The rows of a group lie close to one hidden flat surface of 8 dimensions, which may be shifted away from zero. Surfaces can cross.
Some rows, each with its group after it:
[ 18 -10 -26 -17  14 -24  -6  -5 -20   6  20 -13  24  12  16 -31 -39   4
 -16  -6 -32] | U
[  0  -6  38  17  24  43 -12 -34 -17  21   8  39   9  29 -18  20  51   3
 -43   3 -26] | K
[ -6  -5 -12 -15  -4  -5  -7  12  18  -4  -5 -15 -20 -21  -2 -26 -20 -19
   1  -9  21] | U
[  2  33   5   9  10  47  29  -1 -24 -34  -2   3  18 -51 -13 -57 -23  45
   9  -6 -57] | B
[-11  -2  19  -2 -17 -12   3 -21   9   6 -34 -17  -1 -14  16  -8  12  -7
  22   0  13] | D
[ 26   0  -2  21  27 -10 -19  24  23  16  34  -4   2  24  -2   8  22  -1
 -13  -2  14] | K
[-15  13 -13  -1 -14   0   5   4  -7  -6  -2   7   4 -15  -5  -1  -4  -2
  18   6   2] | F
[ 13  -7  12   1  15  24   9   0  -9  13 -12  15  -7  34  -6  10   3  14
   1  18  23] | B
[ 14 -17  -9 -15  19 -13 -27  -9   9  20  -9 -14  16   9  14 -54 -25 -34
 -20  -5  15] | Y
[  2  -2  10  15   8   3 -12   1  39   2   8 -13 -20 -12 -14  24  25  -4
  -8 -16   2] | B
[-12  -5  11   2  -4  15 -12 -15  16  10 -15  16  -3   5  -2  -6  16  -1
   7   7  -4] | Y
[  5 -24  -9 -31 -12 -38 -15   3  -6  42  15 -21  -9  33  21  23  -9   4
  12  -8  19] | Y
[ -3 -22 -10   7  16  -6  17 -13  42 -34 -21 -11 -14  -1  -6  29  -5  -2
  -2  15  -3] | N
[  5 -22 -10  12  25  22 -10  36  42  23  16  49 -22  34   3 -22  22   5
  10  37  34] | F
[ 13 -16   9 -16  10 -19 -15   2   8  11   4 -31 -20  -3  -1  12  -4 -41
 -36 -32  29] | K
[-21  27 -36 -11   4  -2 -10  47 -37  21  51  27   5 -56 -13 -57  -3 -23
 -11  -3   2] | F
[-11  -4  13  13  -8 -16  51  -1 -72 -22  10  51  12  33  11  68  36   6
 -13  40   0] | D
[  5   3  -3  -8  -5   4  -7   8  -4  11  11  -8  -9  10 -11  19  -5   8
  -3 -10   5] | N
[  0   2  10  -4  -5   1   1   2 -21   6  -7  13   6   9  11 -14   5 -11
   1   6  16] | D
[ 11  -2 -11  -1  17 -16 -16  13  12  12   1  -4  13   8   5 -17  -6 -19
   6   9  31] | D
[ 19   0   8 -14 -17 -24  10   9 -32  -1  14 -32  -4  14  19  12 -20  10
  -4 -25  -4] | U
[-19   2   3 -21 -12  12  -5  -7  -4  16 -26  -1  -6 -24   0 -36  -9  -3
  20   0  16] | U
[  7   4 -21 -13  18 -18 -33   9   9  37  25 -21  11  -2  -6 -15 -12 -19
  -9 -14  12] | D
[ -1   5   5   0   1   8   6   0 -14  -3  -2   7   2  -5  -3   3   4   7
   1  -1  -6] | Y
[ -9  -9   4 -31 -14 -13   0 -24 -33  28  -2 -11   2   6   9  20  -2   1
  -6 -13  -6] | K
[-17  27 -24  13   8   7  -2   1  21 -29 -14  -2  20 -48 -28 -17 -12 -14
  12   9 -11] | F
[ 11   1  -2  29  27  -7 -17   2  36  13  29  -8  10  -4  -4  11  31  18
  -2  -5 -22] | B
[  3   6  -1  21  12  10 -16   3  18   3  10  14  11   6 -14   3  17  -4
  -9   6  -6] | U
[ -9 -11   2   5   6   2 -11 -30   5  14  -3  14  16  18  -1  10  19  10
   1  12 -26] | K
[-10 -15  17  -3  -3  15  11 -14  -9  24   1  14 -22  21  -4  52  35  30
   7   8  -3] | B
[-20   3   3  -7 -21   0 -14   4  -7  17  13   6 -11 -17  -9   7  20 -17
  -9 -11   0] | U
[  5   3   9  15   7   6  -4   4  -1  -6   9  17   4  -3  -3 -15  18 -16
 -20   2  -2] | B
[  0  10   5   7  -1  -2   7  12 -34   1  12  22  10   1   5 -10  14 -16
 -13   8   9] | D
[-37  -4 -28 -20 -22 -24 -33 -13   7  23  13   9   1 -19  -5   6  13 -31
  -2  -3 -12] | U
[ 8 -2  3 21 24 13 -4  3 22  3  7 20  1 11 -8  1 23 11 -1 18  2] | N
[  0   4  -9  21   8 -39  25  -1  12 -44 -20 -12  19  -5   5  37  -1 -26
   4  22  17] | D
[-13 -12 -12  14  -5 -35 -10  -7  19  34  31   8  10  17  23  25  47  45
  34  16 -34] | K
[  9 -20  -9 -20  25   4  -1  -5  14   6 -10 -16 -14   6 -12  12 -24 -19
 -21  -3  22] | K
[  3 -10 -29   4  21 -12 -30   6  14  30  36   7   9  29 -11  25  10  -6
 -15   8  -7] | U
[-18   0  -6   5   3  23  -1  35   4  23  17  57 -18  -9  -6 -31  27  10
  17  33  21] | F
[  0   3  -7  -7   8  -4  -3   2 -12  15   7   0  10   8  -5   2  -3   2
   1   2   5] | Y
[-20  29   1 -11 -39  -9  11  19 -43 -11   6   0   8 -60   8 -44 -10 -21
   3 -20  -1] | F
[ 30  38   7  54  15   0   5  26  28 -40 -21  -8  37   0  -3 -16  -2 -16
  23  19  39] | D
[-11 -11   6 -21  15 -29  18   6 -20  55  22  -8 -14 -24  16   8  38  33
  12   0  -1] | F
[  1  -7   4  -6   5 -14   3  -8 -36  45  10   9  13  40  16  20  18  29
  11  13  -4] | B
[-25 -18  -6  -7 -23  -8  -3  -3 -15 -21  10  34 -14  -1   4   8  12 -45
 -37   3  -8] | B
[ 30  25 -12   7  19  -4   3  10  -1  -5  -6 -26  32  -1   7 -45 -37  26
  25   5  -2] | B
[-12 -33 -16 -24 -15  -3   7   1  30   4 -18   1 -27  25  18  -4 -25  30
  41  22   1] | Y
[  8  13  -5 -16   2 -17 -12   7 -46  36  30  -5  26   3  10 -26  -3   4
  -5 -11  -6] | B
[  0   7  -5  -1   2   5  -4   5  -3  -1   6  -6   0  -8  -9  -5  -8  -6
 -10  -8  -2] | N
[  2   1  -2 -28  -4 -10   4  16 -37  17  21 -10 -15 -16  -2   0 -14 -16
 -27 -27  13] | K
[ 12  -8 -21  18  43 -14 -14  11  28  25   9  16  26  28   8 -16  15   8
  17  42  15] | N
[  1   4  37   7  -7  25  14 -19 -26  -3 -16   8  -2  10  -5  20  23   6
 -12  -6  -1] | K
[  8   0  -1   0  -7  -8  -6  15  17 -24 -20 -10   1 -14  16 -53 -25 -32
   2  -7  26] | F
[-19 -10  16 -27 -20 -14 -14 -19 -11  42 -32 -12  -3  -9  27 -44   4 -11
  25  -9  29] | D
[ -4   6  10  -4  10   8  16 -26 -12   3 -34  -7  22   3  -4   8  -5  16
  23  19  -1] | Y
[  8 -16   9 -16  24 -28   9 -31 -26  26  28 -36   5 -10   5  39  18  12
 -41 -31 -45] | F
[  3 -19  -8 -29  56  27  14 -47 -26  28 -43  11  37  19   0 -42 -25  32
   5  42 -17] | Y
[-34  46  -8  21  16   1   5  -2 -20  13  -1  29  50 -65 -22 -17  40  -2
  19  31  -7] | N
[-14   6 -11   0  -9  -7   1   2  -4 -17 -10  10  13 -24   2 -26  -6 -19
   6   9  -3] | N
[ -4  -9 -33  14  63  16 -11  21  18  10  48  45   6 -20 -29 -13  23 -16
 -42  26 -17] | N
[-25  -6 -17 -10  11  15 -19 -10  22  17  -8  19   2 -24 -15 -33   3  -9
   4  12  -4] | U
[ 20   6 -19  -4   5 -14  46  33 -15 -28  15 -21 -12   0  -2  42 -27  37
  18   8   5] | Y
[ -7   4  14  10   9   1  15  -7   6 -11   1  -4   0 -43   0  -6  20   4
  -5  -6 -14] | F
[-17 -27 -16 -32 -45 -23 -24  16  14  25  18   3 -38  17  25 -11 -10  -5
  16 -15   5] | Y
[ 11   7  25   0 -13  12   0   3 -20 -37   8  -5  -7 -35   2 -40 -12 -33
 -48 -42 -16] | N
[  7 -15 -20  -1  14 -21  -9  -4  21   2   7 -15   4  23   3  19  -9   5
   4   6  -1] | U
[-18   5 -17  12   4  -2  10  -8  28 -35 -25   0   7 -27  -8   7  -7 -12
  18  22   3] | N
[ 11   3  14 -10 -27   6   1  -7  -8  -1 -23 -19  -2  25   9   5 -20  13
  22  -9  13] | D
[ 29  -4 -25  -6  45   8   7  53   1  25  50   8 -23  12 -22  18  -6  13
 -21   6  31] | K

New rows, each followed by its group:
[ -4 -13  14  23  11  34  -3 -18  37 -14 -27  28  -6  13  -9   2  19   1
  -5  20  -6] | F
[  7   9 -11  10 -17 -11   6  26  -1 -21   6   5   1  12   7   6 -13   0
  14   6  13] | F
[-33 -20 -16 -16 -12 -16  -9 -26  35   0 -27 -10 -11 -17   7   2   2  -6
  24  10  -9] | U
[-16  19 -20  -4 -16  -9   1 -23  -7 -28 -15 -23  25 -17 -12  19 -27  -2
   7  -4 -24] | F
[  2   6  12 -11 -23  28   2  -4 -32  -8  17   1 -15  12 -14  23 -12  18
 -24 -28 -32] | D
[  1   0 -18   6   6 -34  13  14 -24 -23   5  13  21  -1  12  -2  -4 -42
 -18  23  24] | D
[  7 -11   0  -8  21 -18  12 -15  -6   4  -2 -23   4  -2   3  28   5   4
 -14  -2  -3] | N
[ 17   0   8   2 -13   5 -14  17   1  -5   8  -1  -6  18  10 -28 -13 -10
  -8 -15   4] | N
[ 15 -14  14   8   6  -2  27 -15   7 -32  -4 -14  -6  -1  19  -4 -10  21
  -8  -8 -33] | U
[ 14  -5   5   2   8 -14   1 -10  -4  13 -13  -9  19  35  14   7  -4  17
  21  18  15] | B
[  5 -17  15   2   0   6  39   7   2 -30  -2   1 -31  -7  19  -3   2  33
   6   0 -16] | Y
[ -5   9 -12  -9  -3  -8   0   1 -21   7  19  -2   6 -12  -5  10  -1   2
  -4  -6 -14] | F
[  8  51  21   3   1  12  -3   5 -35  31  11 -30  15 -30 -36  26  11  11
  -1 -34  14] | N
[ -1  23  29   8 -28   5  40  18 -33 -17  -1  -5 -16 -29   6  18  15  25
  17 -17   7] | K
[  4  -1 -21   6  28 -18  -1   0  15   6  17 -21   9   1 -11  29  -5   9
  -2   5 -11] | F
[  2 -23  -2 -11  32   6  11   0  36  -5  -6 -14 -36  -6 -14  27  -4  -7
 -21   3  20] | K
[ 13  17  38  18 -22  24   2  -4  10   2 -40  -8   1  14   3 -17   8  26
  43   1  27] | D
[ 24  20 -29   5  34   6  -3  21  -4  -5  24  -6  32 -14  -4 -58 -38  21
   3  -1 -23] | B
[  1  -9   0  17  33   5   3  -4  10   6  36  18  -4   5 -21  57  39  18
 -30   8 -29] | D
[-15 -12  21  15  20  -6   4 -12  25  14 -31  17   3 -11  13  -7  48  -3
  11  25  23] | D
[-12 -11   4   4   3   5   4 -17  19   2 -24   4  -5   3  -1  18  15  16
  25  20   3] | F
[ 11  -4 -11  14  27  -8  -5   1  22   7  -1   1  15  12   0  -5   9   5
   6  24   7] | N
[ -9 -43   2 -14  26  23  -8 -11  14  26   8  39 -28  17   4 -13  23  -3
 -29  14  -2] | D
[ -2   9  -6  -3  -8   4   2   0  12   2 -14 -16  -6   5 -15  36  -5  16
  30   5  16] | N
[ 45  12   1  21  31   2 -14  23  23 -11   1 -20   7  26 -14  -5 -25 -33
 -24  -6  52] | K
[ 18  17   3  -3  23  -3  -9   9 -14  35  20 -21   8   5 -17  22   6  12
  -5 -14  12] | N
[-17  42 -17  28 -15   3 -50   4  11 -18   6  19  46 -24 -30 -34   1 -67
 -21  -3   2] | U
[ -3  35   5  17 -21  -1  17  -2 -39 -53  20 -13  20 -49 -13   8 -10 -15
 -33 -33 -50] | F
[  5 -32 -40 -50  -5 -22   2   1   2   4 -19 -18  -7  15  32 -66 -75   0
  22   8   5] | Y
[  1  14   0  -2  19  -2   1   3 -24  13  23  -4  12 -32 -15  -4  11  -8
 -32 -15  -9] | N
[ -7 -15 -43   0  49  25 -35  18  48  33  15  39  -1  12 -27 -33  -2 -10
  -2  37  21] | F
[  2  -3   5  -8  -5  25   9   4  -4 -13 -15   9 -19   4 -12   3 -16 -12
  -9  -3  22] | B
[ 18   5  36  22  13  28   3   1  27   6 -20  -7 -13  13  -8  17  23  16
  10  -4  28] | B
[  4  12   2   2  -1  16 -13  11 -13  -3  22  13  -1 -13 -11 -23  -4 -14
 -31 -22 -12] | D
[  6  10 -19 -21  43  26  35  -3 -63   3   3  23  29 -17 -15 -40 -31  29
 -15  24 -28] | Y
[ 19   2  31  45  34  21 -23   8  26   9  36  23   2   4 -12  -1  59 -18
 -51 -14  -8] | K
[ -4  -9   7  -2   7  -4  -1 -11  13   1 -14  -9   1 -13   7  -9   5  -1
   6   0   5] | F
[  1  -2   5  -4  -1 -14  18  17 -28  23  32  -4 -17  20   0  69  28  35
   0  -6   0] | Y
[ 15  15  14  21  -1   0   6   8  10 -21  -9  -7   7  -1   3  -1   3   2
   5  -6   8] | K
[ 9  3 -8 15  1 -5 -4 19 29 -7 12 -5 -8  8 -9 26  1  2  6  1 16] | Y
[-14 -33 -23  -5  10 -30  15 -18  24 -36 -20   5   1  -8  22  -6 -13 -19
  -7  23 -16] | N
[-12  -3  37   8 -15  -4 -27 -53  -1  -3 -27  -9  20  -9  12  -9  29 -36
 -31 -27 -24] | K
[ 35  15   3  19  14 -16 -14  46   4  12  38 -15   0  13  -3  -1   2 -14
 -17 -21  35] | K
[ -5  57 -19  16  13  22 -16 -19 -14 -22 -39  -5  64 -38 -44 -29 -32 -41
   5  15  19] | Y
[-10  -6  44 -24 -23  65 -19  -8 -34  53   6  37 -34   7  -2 -53  21  26
 -13 -29 -18] | D
[-53  -6  17 -26 -33  19  -4  -3  -1  40  -4  19 -48 -29 -13  27  45   1
  15  -9  23] | U
[ -4  27  11   8  15  23  -8   3 -43  16  24  24  24 -25 -26  -8  21 -14
 -37  -8 -13] | Y
[ 24  -8  26  21   1  -4  13 -11  27 -59 -32 -30  -2 -12  17 -20 -22 -29
 -22 -26  -2] | N
[  3   4   7   4  15  -5   2 -19   3 -18   0 -20  10 -33  -4  -3   2 -12
 -27 -19 -26] | F
[  0 -11   2  14 -13  41 -18  -6  16 -23 -16  47  -6  43 -12  -8  -8 -19
 -12  17   1] | F
[ 41  45  20  12   4  17  23  -1  -9 -17 -55 -57  40  -5  10 -51 -55  41
  57  -8  24] | B
[  8  29   2  15 -13   2 -20  15   8 -15   2  -7  15  -7 -15 -10  -6 -34
  -6 -11  22] | U
[ -6 -29 -30  -4  23 -43 -21   7  47  35  44 -10 -18  -5  11  13  22   5
  -4  -2 -10] | K
[ 11  13  -5  13   0  -5  11  22   2 -23   7 -12  -4  -7  -3  12  -8   0
  -2  -4   7] | Y
[ -4  -5   9 -12  -9   4   0 -11  -8  -1  -4  -3  -7  -4   3  -1   1  -7
 -12 -13  -7] | D
[-12 -12 -33 -21  -4  -7 -13  15 -21  -4  33  30  -2 -14   3 -44 -21 -36
 -35  -1 -18] | N
[ 10   2  -2  18  35  10 -25   2  56  29   9 -18   4  -7 -18  -6  22   8
   6  -3  10] | D
[  3 -19  14 -31 -37  29  -7 -11  -2 -15 -33  -5 -32  22  12 -41 -47  -7
  -1 -26   5] | D
[ 4 -2  2 -1  7 -1 13  6 -3  2  1 -5 -7 10  0 22 -1 22 14  8  9] | K
[ -4 -16  13   2  -1  -9   6 -28  34 -23 -39 -30  -9  -6  10  16  -4 -12
   8  -2   7] | K
[  1   0  29  15 -16  47   8 -16  18 -44 -18   3 -22  -5 -15   7  -2   9
 -18 -21 -31] | D
[ 10   6  -5   5   3   4  -4  14 -14  -6  13   8   5   4  -4  -8  -9 -12
 -19   0   6] | D
[  7  -6   3   4  19  -6 -14   3   6  19  23   5  -4   6  -3   8  19 -10
 -28 -10   2] | K
[  5  20   5  -2  -9  -9 -16   5  -9  27  12 -24  11 -12  -7   1   2   4
   9 -23   1] | D
[-37   9   9 -16 -31  18  -9 -22 -28  29 -11  21  -2  -1 -11  21  23  14
  22   2 -10] | Y
[ -7   1  44  19  23  -1  33 -38 -22   4 -13  -1  11 -23   2  35  56  25
 -12   3 -21] | N
[ -5 -13 -35 -14 -24  -9 -49  55  23  23  64  24 -36   1  -3 -33  -6 -33
 -21 -24   9] | Y
[-20   9   4 -10 -13   6  -1 -24 -15  11 -29   5  19 -10   1 -19  -1   6
  17   7 -10] | U
[ 10  23  21   4 -19  -3  -3  -1 -23  18 -16 -19  18   4  10 -11   1  12
  27  -9  15] | N
[-33   7 -16 -20 -29 -14 -25   0 -22  17  22   5  -2 -32  -7  -9   5 -36
 -18 -18  -9] | U
[ 31   7 -14  36  24 -16  -8  35  60 -17  16 -18   0  -1   0  -8   0  -6
   4   6  20] | K
[ 17 -16   3  14  44  13 -13   5  28  13  18  11 -11  14 -19  12  20 -11
 -38   2   9] | K
[ 15   1  17  21  15  -8  -2  14  25   7  18  -9 -17   5   5  27  34   2
 -10  -9  16] | K
[ 12  12 -13 -35   0   5   5  11 -63  31  13   2  17  17  -1 -27 -40  18
   2  -2   2] | B
[ -2   6   8   8  -2  18   1  -3   5 -32 -21   7   4 -30   0 -46 -11 -15
  -4  -3  -7] | Y
[-26  18 -26  19  -3  45 -10   5  -2  -9  16  55   9   7 -43  25  14  13
   8  33 -26] | F
[ 11  -6  23  10 -10  27   9  -1   9 -12 -27  14 -11  33   4   2   1  16
  14  14  17] | D
[-11  38  27  17 -15 -11  15   2 -63  14  15  12  29 -26   2  19  49   2
   0   0  -3] | D
[ 25  30   4  38  -8  -6 -10  -4   4 -42 -11 -16  40  12   1  -8 -17 -21
  -3  -6  -4] | U
[-28 -13   8 -10   2  30  -4 -22  -9  29   1  43  -7  10 -12  11  35  18
  -5  20 -18] | F
[ 14  21  40   6   6  -6  14 -15 -39  -9  -5 -32  21 -44   8 -18  11 -19
 -35 -39 -10] | N
[  7  16  -9  -8  -8 -25 -12  13 -17  27   3 -16  20  11   7  -9 -15  -7
  19  -5  31] | D
[-15 -34 -16 -27  -2 -54   2 -29  26   7 -37 -37  -1   2  26  20 -11 -15
  22   9  21] | D
[  8   8  -6 -11   9  24   5  11 -22  13  18   7  -7  -7 -15 -13 -13  19
  -7  -8 -10] | B
[  7  -6 -19  -6  -5 -34   4 -19  -9 -42   4 -26  26 -17  27 -38 -41 -16
 -23 -20 -57] | U
[ -2 -17  10 -17 -13  -2   4 -25   5  10 -16 -22 -15  24   4  54   2  32
  16  -6 -12] | D
[ 25  28   4  14 -13  17  -5  17  -9 -21   5  -7   7  19 -10  -1 -27   4
  -3 -15   4] | D
[-11   8 -12  -9 -20 -18 -14 -13   5   3 -27 -18  17  -4   3 -10 -19 -15
  26   1  13] | U
[  9   4 -14   5  -1 -59 -27  -1  -5  29  33 -23  40   0  27 -12  11  -7
   1  -9 -14] | B
[  7  -1 -30  -3  18 -26 -16  11   6  15  30  -9  16   3   1 -16 -14  -2
  -5   2 -14] | B
[ 23   6  61  53  -7  60  -9  10  25 -27  -2  54 -10  15  11 -59  42  12
 -13  -4 -16] | N
[-41  -6   9 -26 -12  13  -6 -38 -17  27 -30   8   1 -26  -2 -17  12  -4
   8   2 -15] | F
[  9  -7  -1   0  -1 -42 -20  -1  -2  44  24 -19  10  33  20  28  25  10
  10 -11   8] | K
[ 23  14  17   0 -13 -12   1  -4  -6 -23 -13 -41   8 -11  15 -28 -31 -24
 -13 -38  10] | N
[-21  18 -30 -10  16  38 -27  -3 -23  25   5  39  28 -18 -34 -44 -16 -16
 -10  18 -14] | Y
[ 27 -15 -16  20  20   8   7  26  25 -50 -16  23   4  37   5 -23 -38 -35
 -15  31  34] | D
[-11  -1   8  15 -11  37 -12 -13  23 -23 -34  32   0  -5  -8 -37  -4 -29
  -7  11   2] | F
[ 18  20  15   3   7  27   8   7 -20  -6  -8  -2  12  -9  -4 -34 -17  12
   4  -8   5] | B
[  5   2  -6   1  15  34   9  10  -7  -7   6  20  -6   1 -16 -18  -8  12
 -12   6  -6] | B
[ -3  -1   8   2  -9  -2   3  -2  -6  -5  -5  15   5   1  14 -19   6  -2
   2   5  -8] | N
[  1   5  10   4  11  17   8 -14  -5  -6 -17   4  13  -5  -5 -11   5   6
  -5   4  -4] | Y
[-25   7 -38 -41   6  15  -8 -13 -47  39  -1  22  26   4 -19 -32 -33  11
  16  28  -9] | Y
[  0  -3  -9 -12   3 -14  -2  -3 -15   7  17  -4  -1   0  -2  18  -1  -8
 -17 -10  -9] | D
[ -2   0 -21  -4  18 -15   0  35   4  26  30   8  -8  -8   2 -11   9  12
  12  14  19] | F
[ -4  -9 -20 -36 -19   0   2   3  22  -5 -12 -40 -41  -8 -15  33 -44  13
  21 -20  12] | B
